The rows come from 4 hidden closed curves, with some noise, and rows from the same curve form a group. Each curve winds through 10 dimensions. The rows are also pushed far along 5 directions, which tell nothing about the answers.
In the rows, zero is written as 128.
Known rows, each followed by its group:
[ 98 111  77  62 102 187  70 110 161 106 133 128 125 130 128  98 119 151
 142 125 129 164 161 127 102]
q_272
[125  97 118 112 136 142 130 112 121 112 156 142 112 161 124 117 182 102
 118 131 129 163 146 101 130]
q_238
[128 150 179 105 156 147  93 145 152 130 162 134 122 133 104  96  34 166
 134 110 112 120 114 156 130]
q_373
[109 158 169 163 114  87 133 151 113 136 118 157 138  96 107 137 139 167
 100 101 107  62 107 155 156]
q_272
[133 156 158 147 164 117 134 137 120 130 138 137 137 131 131 114 104 121
 131 122 108 130 116 135 129]
q_182
[170 157 147 136 167 123 139 137 100 137 164 128 108 117 118 120 103 144
 109 174 116 147 159 130 120]
q_272
[119 142 168 160 134 131 128 163 134  89 124 158 140 146 107 122 174 125
 137 105  96 143 135 142 133]
q_182
[142 144 111  90 141 169 101 130 170 105 151 125 138 144 121  92  94 163
 135 130 122 199 173 114  99]
q_373
[182 133 169 155 140 101 137 148 124 140 134 111  91 124 108 130 125  90
 149 139 127 129 124 126 131]
q_182
[ 74  96 113 141  84 125 134 131  95 102 108 133 155 143 167 169 191 138
 118 102 139  94 106 122 135]
q_272
[ 93 144 157 156 138  97 125 173 107 142 117 137 129  92 116 152 129 164
 107 131  96  95 126 159 151]
q_373
[ 81 110 136 122 143 135 108 162 107 116 128 161 124 113  91 171 138 169
  83 152 103  94 141 150 157]
q_238
[145 145 148 134 133 104 121 113  92 147 130 138  87 104 114 129 139 110
 124 118 119  92 103 133 141]
q_182
[ 90 131 123 108 141 145  94 163 147  89 122 164 129 118  82 153 127 178
  98 104  96 134 135 134 149]
q_373
[155 115 144 125 139 134 129 152 176 110 124 127 155 163 108 108  87 141
 144 123 114 159 142 111 105]
q_238
[115 129 155 114 139 139  76 157 174  89 132 129 113 132  97 111 102 160
 130  74 124 150 125 110 144]
q_182
[134 146 152 110 179 139 129 147  95 141 181 143  99 116 102 121 116 122
 107 192  90 143 160 141 122]
q_238
[134 136 152  95 169 130 111 123 133 144 183 142  95 138  96  92  80 143
 127 145 106 154 144 119 128]
q_238
[161 153 151 141 153 107 153 124  86 166 128 136 113 109 117 136 147  87
 127 155 106 101 124 136 124]
q_182
[147 146 113  67 148 154 116 118 112 139 167 126  97 124 109 109  76 163
 136 178 106 164 154  99  95]
q_373
[137 113 149 133 100 131 101 133 175 108 117 126 126 147 118 117 108 146
 143  64 149 127 101 142 142]
q_373
[ 92  91 108 107 115 145 103 123 139 109 148 148 129 144 132 136 165 133
 106 107 137 143 139 135 149]
q_373
[124 160 140 120 132 142 141 135  89 120 162 153 109 101 121 117 137 147
 102 163 109 112 140 147 133]
q_373
[154 157 128 139 159 148 152 134 110  99 139 160 150 131 117 116 167 106
 106 170 101 138 165 129 109]
q_272
[ 98  99 107 105  74 141  91 110 181 117 108 104 124 137 137 120 145 143
 140  58 165 151 115 113 138]
q_238
[134 122 149 100 145 152 122 136 124 125 155 131 121 148 127  91 113 135
 141 151 114 142 156 105 109]
q_272
[139 140 127 125 130 112  94 115 156 141 111 109 122 113 106 142  44 160
 140  94 144 110  96 137 133]
q_182
[102 109  90 126 117 137 130 129 130  87 116 156 172 133 157 144 178 116
  98 103 128 121 127 119 133]
q_272
[160 154 149 163  92 103 154 117 139 148 120  69 120 115 155 115  97 115
 164 116 171 123  98 129 118]
q_238
[175 155 150 124 170 131 123 134 134 121 153 116 111 140 109 107  83 134
 146 144 120 166 146  98 111]
q_182
[118 121 153 120 140 142  84 160 172 115 149 124 128 144 111 105  94 157
 139 105 119 168 151 138 125]
q_373
[132 148 127  92 120 131 110 108 102 160 143 112  91  94 133 117 109 115
 147 143 129 105 123 123 115]
q_182
[125 110 120 110 112 109 125 116 145 152 122 121 127 122 112 129 103 151
 119 120 139 105 121 106 136]
q_272
[144 138  91  87 137 171 121 105 117 111 159 145 128 136 128 115 138 152
 104 160 122 175 173 120  98]
q_373
[138 131 169 158 107  94  98 134 163 131  92 101 119 124 134 109 100 119
 169  40 146  99  76 126 143]
q_182
[140 152 112 135 117 124 144 106 135 137 114 114 156 109 152 119  93 122
 133 129 151  97 111 135 119]
q_272
[116 135 142 135 147 112 120 140 120 146 139 165 116 117  84 152 107 151
 103 139  95 111 119 180 150]
q_182
[168 151 172 152 163 103 135 136 129 144 141 132 110 134 108  96  96 154
 131 124 113 145 138 128 134]
q_182
[127 165  99 101 112 106 151 102  82 172 151 138 113  83 120 148 109 172
  92 169 120  96 125 129 121]
q_238
[122 150 132 108 138 121 103 106  80 145 141 152  82  95 107 133 138 134
 109 129 111  90 115 134 138]
q_182
[157 109 114 121 110 110 154 102 110 163 140 100 116 126 176 132 137  95
 128 125 161 133 110 114 127]
q_272
[ 95 104  97  93 132 174 104 114 160  98 136 143 157 150 139 120 121 136
 125 113 145 141 137 126 134]
q_373
[129 157 160 123 155 120 145 129 118 135 158 138 117 140  88 121  82 157
 134 152 109 121 122 111 126]
q_238
[121 121 133 130 116 141 122 127 158 102 127 146 146 151 117 119 129 125
 133 102 118 135 117 142 123]
q_238
[126 143 147 124 163 132 100 163 152 112 141 156 103 109  78 127 105 145
 121 125 105 136 143 153 163]
q_373
[102 149 160 167 136  99 124 123 103 134 128 144 110 124  98 142 138 162
 119 112 123  99 115 147 160]
q_238
[110 119  82  97 111 136 114  81  93 162 130 142 117 122 143 137 129 137
 127 140 125 111 121 151 119]
q_182
[160 159 134 148 100  72 161 110  89 173 141 125  92  86 137 144 128 117
 121 127 133  95  88 151 140]
q_373
[ 85 134 102 119  99 149 116 110 117 116 123 107 130 116 137 155 139 155
 123 133 152 122 127 129 123]
q_238
[127 103 152 176 101 103 120 149 182 110  78 109 160 155 149 119 135 137
 148  42 153 132  97 123 146]
q_182
[161 125 143 170 138  95 179 123  73 144 137 127 117 136 143 144 158 107
 124 173 134 106 131 126 134]
q_373
[138 130 124 129 141 127 144 136 123 115 144 143 143 137 135 111 160 117
 114 143 109 154 156 111 111]
q_238
[161 131 172 148 152 136 128 146 142 138 130 128 137 149 131  90 123 107
 147 125 121 140 148 149 123]
q_373
[ 80 110 104 103  95 138  99 117 164 136 110 111 150 118 158 125  95 118
 149  84 148 106  92 142 134]
q_272
[170 112 167 158 151 120 150 156 148 127 119 137 126 148  92 117 180  74
 127 144 105 145 154 122 127]
q_272
[ 91 141 106  99 111 130 101 114 171 148 118 107 147  98 118 121  40 158
 143 123 140 101 108 139 121]
q_272
[102  93 114 117 107 153 113 130 179  93  99 116 170 165 161 125 137  91
 156  69 145 141  97 112 120]
q_182
[154 127 139 104 124 122 111 128 157 174 138  97 115 101 143  84  53 153
 136 129 145 125 138 135 126]
q_238
[144 138 152  97 136 171 111 139 164 108 152 132 122 142 119  68  97 155
 134 123 122 161 155 124 118]
q_373
[105 115  99  91 152 179  93 123 142  98 128 139 151 148 144 104 136 132
 118 117 115 171 158 112 108]
q_182
[170 109  87 146  93 108 172  92 110 131 124 104 120 140 157 156 173  87
 123 146 166 145 117 107 114]
q_272
[116 144 144 149 136 101 138 126 128 149 117 119 149 122 141 146  88 135
 130  99 135 105  87 152 140]
q_272
[131 142 189 179 141 113 136 177 146 124 111 124 131 123 103 137 157 111
 124 103 112 124 119 154 150]
q_238
[130 130 124 155  78  98 171 114 131 131 125  94 143 140 152 149 140  97
 150 115 152 128  85 121 115]
q_272
[135 141 110 158 113 112 151 112 101 127 116 125 143 118 148 166 142 144
 103 122 149 114 111 140 132]
q_272
[134 133 141 120 157 136 126 142  98 137 151 148 103 104 117 121 128 150
  94 168 113 118 159 146 148]
q_373
[159 123 153 123 151 122 144 145 100 142 163 136  97 132 105 127 126  98
 129 181  99 133 142 132 116]
q_238
[ 88 158 116 121 103 115 123  92  89 153 136 139 120  98 126 130  91 188
 121 141 132  65 109 153 135]
q_238

New rows, each followed by its group:
[161 153 144 146 119 123 130 116 136 130 126 107 123 123 145 101  88 101
 165 114 140 119  98 147 111]
q_182
[ 99 141 130 114 100 137  95 113 156 132 116 122 141 123 124  97  66 190
 149  99 140 105 116 148 125]
q_238
[102  83 107 132 101 139 123 127 124  82 117 150 126 161 107 173 193 127
 108 114 133 135 124 124 139]
q_238
[170 133 156 150 121  92 139 124 162 160 125 115 124 139 120 116  82 106
 161  94 132 128  89 151 133]
q_182
[105 102 119 106 107 129 120 134 116 136 134 123 116 120 128 150 130 118
 126 145 120 111 118 138 122]
q_238
[144 124 111 121 102 101 139 107  88 160 132 105  90 100 140 159 131 105
 136 150 152  91 105 122 130]
q_182
[123 149 193 143 169 129 121 174 120 129 152 148 107 119  73 135 135 139
 103 147  94 120 146 156 150]
q_272
[ 99 149 136 157 119 130 125 149 105 101 123 135 127 109 114 162 176 141
 103 136 119 117 133 154 139]
q_238
[108 132 129 116 124 136 134 121 102 148 129 132 118 117 105 162 124 147
 112 151 124  95 120 142 133]
q_238
[139 126 151 149 155 122 121 145 110 106 136 157 119 137 119 136 135 139
 114 119 115 122 129 143 151]
q_272
[ 97 104  69  87  86 127 142  78  93 175 124 116 120 102 148 155 156 113
 108 164 151  85 119 117 121]
q_272
[123 115 118 151  84  88 146 111 111 149 118 106 116 124 145 160 172  97
 133 108 147 119  91 126 129]
q_238
[ 88 133 137 123 109 138 115 144 160 115 129 100 155 128 142 132  87 151
 136  96 142 132 105 132 126]
q_272
[142 101 127 144 114  90 150 109 112 160 121 128 115 133 140 155 139 100
 136 113 145  95  92 131 151]
q_373
[114 103 127 103 123 103 117 130 148 171 125 108 130 120 128 137  81 148
 125 110 134 116 112 115 136]
q_238
[178 112 128 143 154 139 140 128 106  95 134 157 126 159 142 115 181 100
 121 131 124 150 152 116 128]
q_272
[156 123 182 159 116  91 153 155 133 149 130 113 117 129 137 113 133 111
 134 101 125 118 101 132 139]
q_373
[129 126 143 110 174 127 103 147 130 139 149 155 103 132  85 128 111 136
 130 142  95 146 152 131 142]
q_373
[180 161  96 107 149 142 152  86 109 140 155 147 113 122 109 107 124 108
 120 192 118 148 158 123 100]
q_272
[141 158 111 112 133 122 144  89  64 156 168 147 110 105 132 140 116 165
  85 167 125 109 130 151 120]
q_373
[128  90 120 159  98 137 122 127 166  80  99 114 153 172 136 144 143 120
 142  89 161 148 114 124 127]
q_238
[169  94 145 105 116 148 134 135 150 127 142 112 120 162 151  82 154  98
 140 114 129 174 144  98 107]
q_373
[121 108  89 118  83 147 114 107 126 107 113 130 124 126 148 147 153 129
 124 109 161 114 117 142 136]
q_373
[136 105 183 155 162 138 108 187 165  95 123 146 130 146 102 109 133 139
 113 106 115 142 155 144 160]
q_373
[101 151 131 147 126 100 144 115 101 156 122 132 145 109 145 162 107 138
 120 110 128  86  82 159 144]
q_272
[182 121 136 127 149 129 138 115  98 128 144 145  83 128 112 119 184  69
 111 147 115 138 140 118 129]
q_182
[ 89 136 123 124 108 131 123 141 164 113 105 129 164 126 135 138 119 130
 146  78 127 122  97 135 134]
q_373
[121 135 143 176 114  84 139 149 156 104 104 147 161 130 121 141 137 124
 122  76 118 110  91 140 146]
q_272
[153 145 136 114 168 126 133 119 141 154 153 134 118 143  97 114  85 128
 135 146 106 166 135 130 117]
q_272
[133  92 147 124 125 154 107 150 195  92 103 126 150 167 115  94 129  97
 163  91 132 139 134 109 127]
q_272
[120 137 135 138 131 119 134 138 130 107 148 143 127 123 121 141 130 117
 113 123 124 123 108 139 143]
q_272
[105  93 139 138 130 138 116 165 126  94 116 134 135 145 140 142 199  96
 127 112 117 138 140 114 138]
q_182
[135  93 122 126 112 118 100 118 140 128 103 115 106 131 129 139 131 117
 136  90 150 117 106 115 141]
q_182
[ 95 164 164 127 117 120 108 144 137 141 137 128 126  93 115 109  53 203
 122 101 126  82 101 163 151]
q_373
[133 115  80  80 107 160 133  92 151 134 138  98 135 131 147 107 107  96
 148 161 155 146 139  99  93]
q_272
[ 86 136 115 129 150 126  93 136 110 122 110 176 149 114 106 144 118 197
  98 124  95  99 142 152 140]
q_272
[133 120 151 174 141 130 133 157 120  89 118 141 119 147 111 159 182  94
 128 131 120 137 129 156 142]
q_272
[189 131 121 145 163 153 153 126 126  91 137 151 128 148 118 127 178  72
 112 162 129 165 162 125 121]
q_272
[148 117 146 121 122 106 126 130 153 167 140  87 118 124 154 110  76 119
 146 105 149 137 110 122 130]
q_272
[168 133 178 151 156 124 112 161 143 122 120 148 113 129  88 122 105 152
 117 107 108 124 128 151 146]
q_373
[105 110 110 114 104 125 115 129 128 145 122 120 131  98 149 135 119 150
 103 125 145  99 130 142 143]
q_238
[106 113 106 128 119 124 122 126 133 131  97 159 152 119 115 141 181 128
  99 116 112 103 139 138 135]
q_272
[129 153 115 112 120 145 122 113 157 135 119 111 161 117 146  99  70 147
 143 125 141 122 129 124 105]
q_272
[151 119 101 107  94 145 144  81 122 133 139 113 120 146 158  88 134 119
 153 142 159 135 136  98 106]
q_238
[135 139 179 144 144 112 128 157 135 128 135 142 124 145  90 107 112 144
 145 132  92 124 133 128 122]
q_272
[ 91 105  88 125 113 136 111 112  91 103 115 161 140 125 155 165 170 148
 100 109 139  96 117 139 149]
q_272
[163 130 146 157 141 102 137 129 138 148 113 115 126 145 115 122  95 127
 155 131 127 136 127 132 122]
q_272
[144 145 140 165 113  82 169 105 105 154 128  97 117 129 128 165 115 106
 141 129 146 113  78 129 125]
q_238
[107 146 120 115 141 146 132 140 130 104 133 160 145 129 114 134 155 122
 121 127  99 142 135 133 128]
q_373
[138 130 171 179 152 114 127 160 128 113 121 135 116 142  93 155 134 115
 137 129 115 134 121 162 146]
q_272
[131 121 151 176 124  97 126 146 128 105 108 152 130 146 113 151 150 138
 128  85 119 117 104 146 152]
q_272
[118 154 142 101 125 108 142 120 128 157 159 122 115 117 113 121  92 145
 133 130 120 122 108 108 126]
q_238
[147  92  93 140 122 124 133 113 122 104 106 151 132 151 138 140 178  91
 125 128 137 126 132 116 135]
q_272
[110 106  95 101  95 144  88 132 168 105 110 105 129 115 141 142 147 133
 126  82 149 152 131 110 128]
q_182
[ 89 136 109 122 104 122 107  97 124 147 117 111 127 120 119 156  95 167
 131 116 139 110 101 151 121]
q_238
[117  91  87 102  77 124 126  89 133 147 122  92 115 140 156 142 159  99
 145 109 160 148 109 100 113]
q_238
[107 126 131  91 126 152 106 140 178 115 136 126 142 147 110 105 118 143
 138  97 115 166 137 100 117]
q_238
[132 112 148 148 123 119 100 139 173 132 100 124 141 151 122 112 104 131
 161  73 122 140 112 156 132]
q_182
[ 80  87  83  99 141 175  82 136 131  91 104 155 155 142 126 150 159 150
 104 130 120 135 165 126 130]
q_272
[ 99 121 111 101 155 159 103 129 138 106 144 171 153 153 102 132 147 170
  96 125 103 166 167 129 125]
q_373
[105 137 174 162 151 113 118 158 133 116 126 120 121 140  84 156 107 154
 134 122 119 129 117 132 140]
q_238
[ 85 125  87 110  91 151 106  99 110 121 115 129 133 123 146 149 144 158
 130 117 138 123 119 151 119]
q_272
[142 112 145 137 116 122 131 141 158 118 134  85 114 143 138 119 141  99
 150 111 153 168 129  95 124]
q_238
[110 102  94 129 129 116 142 120 127 122 119 142 151 134 135 159 152 105
 105 133 130 122 117 117 133]
q_272
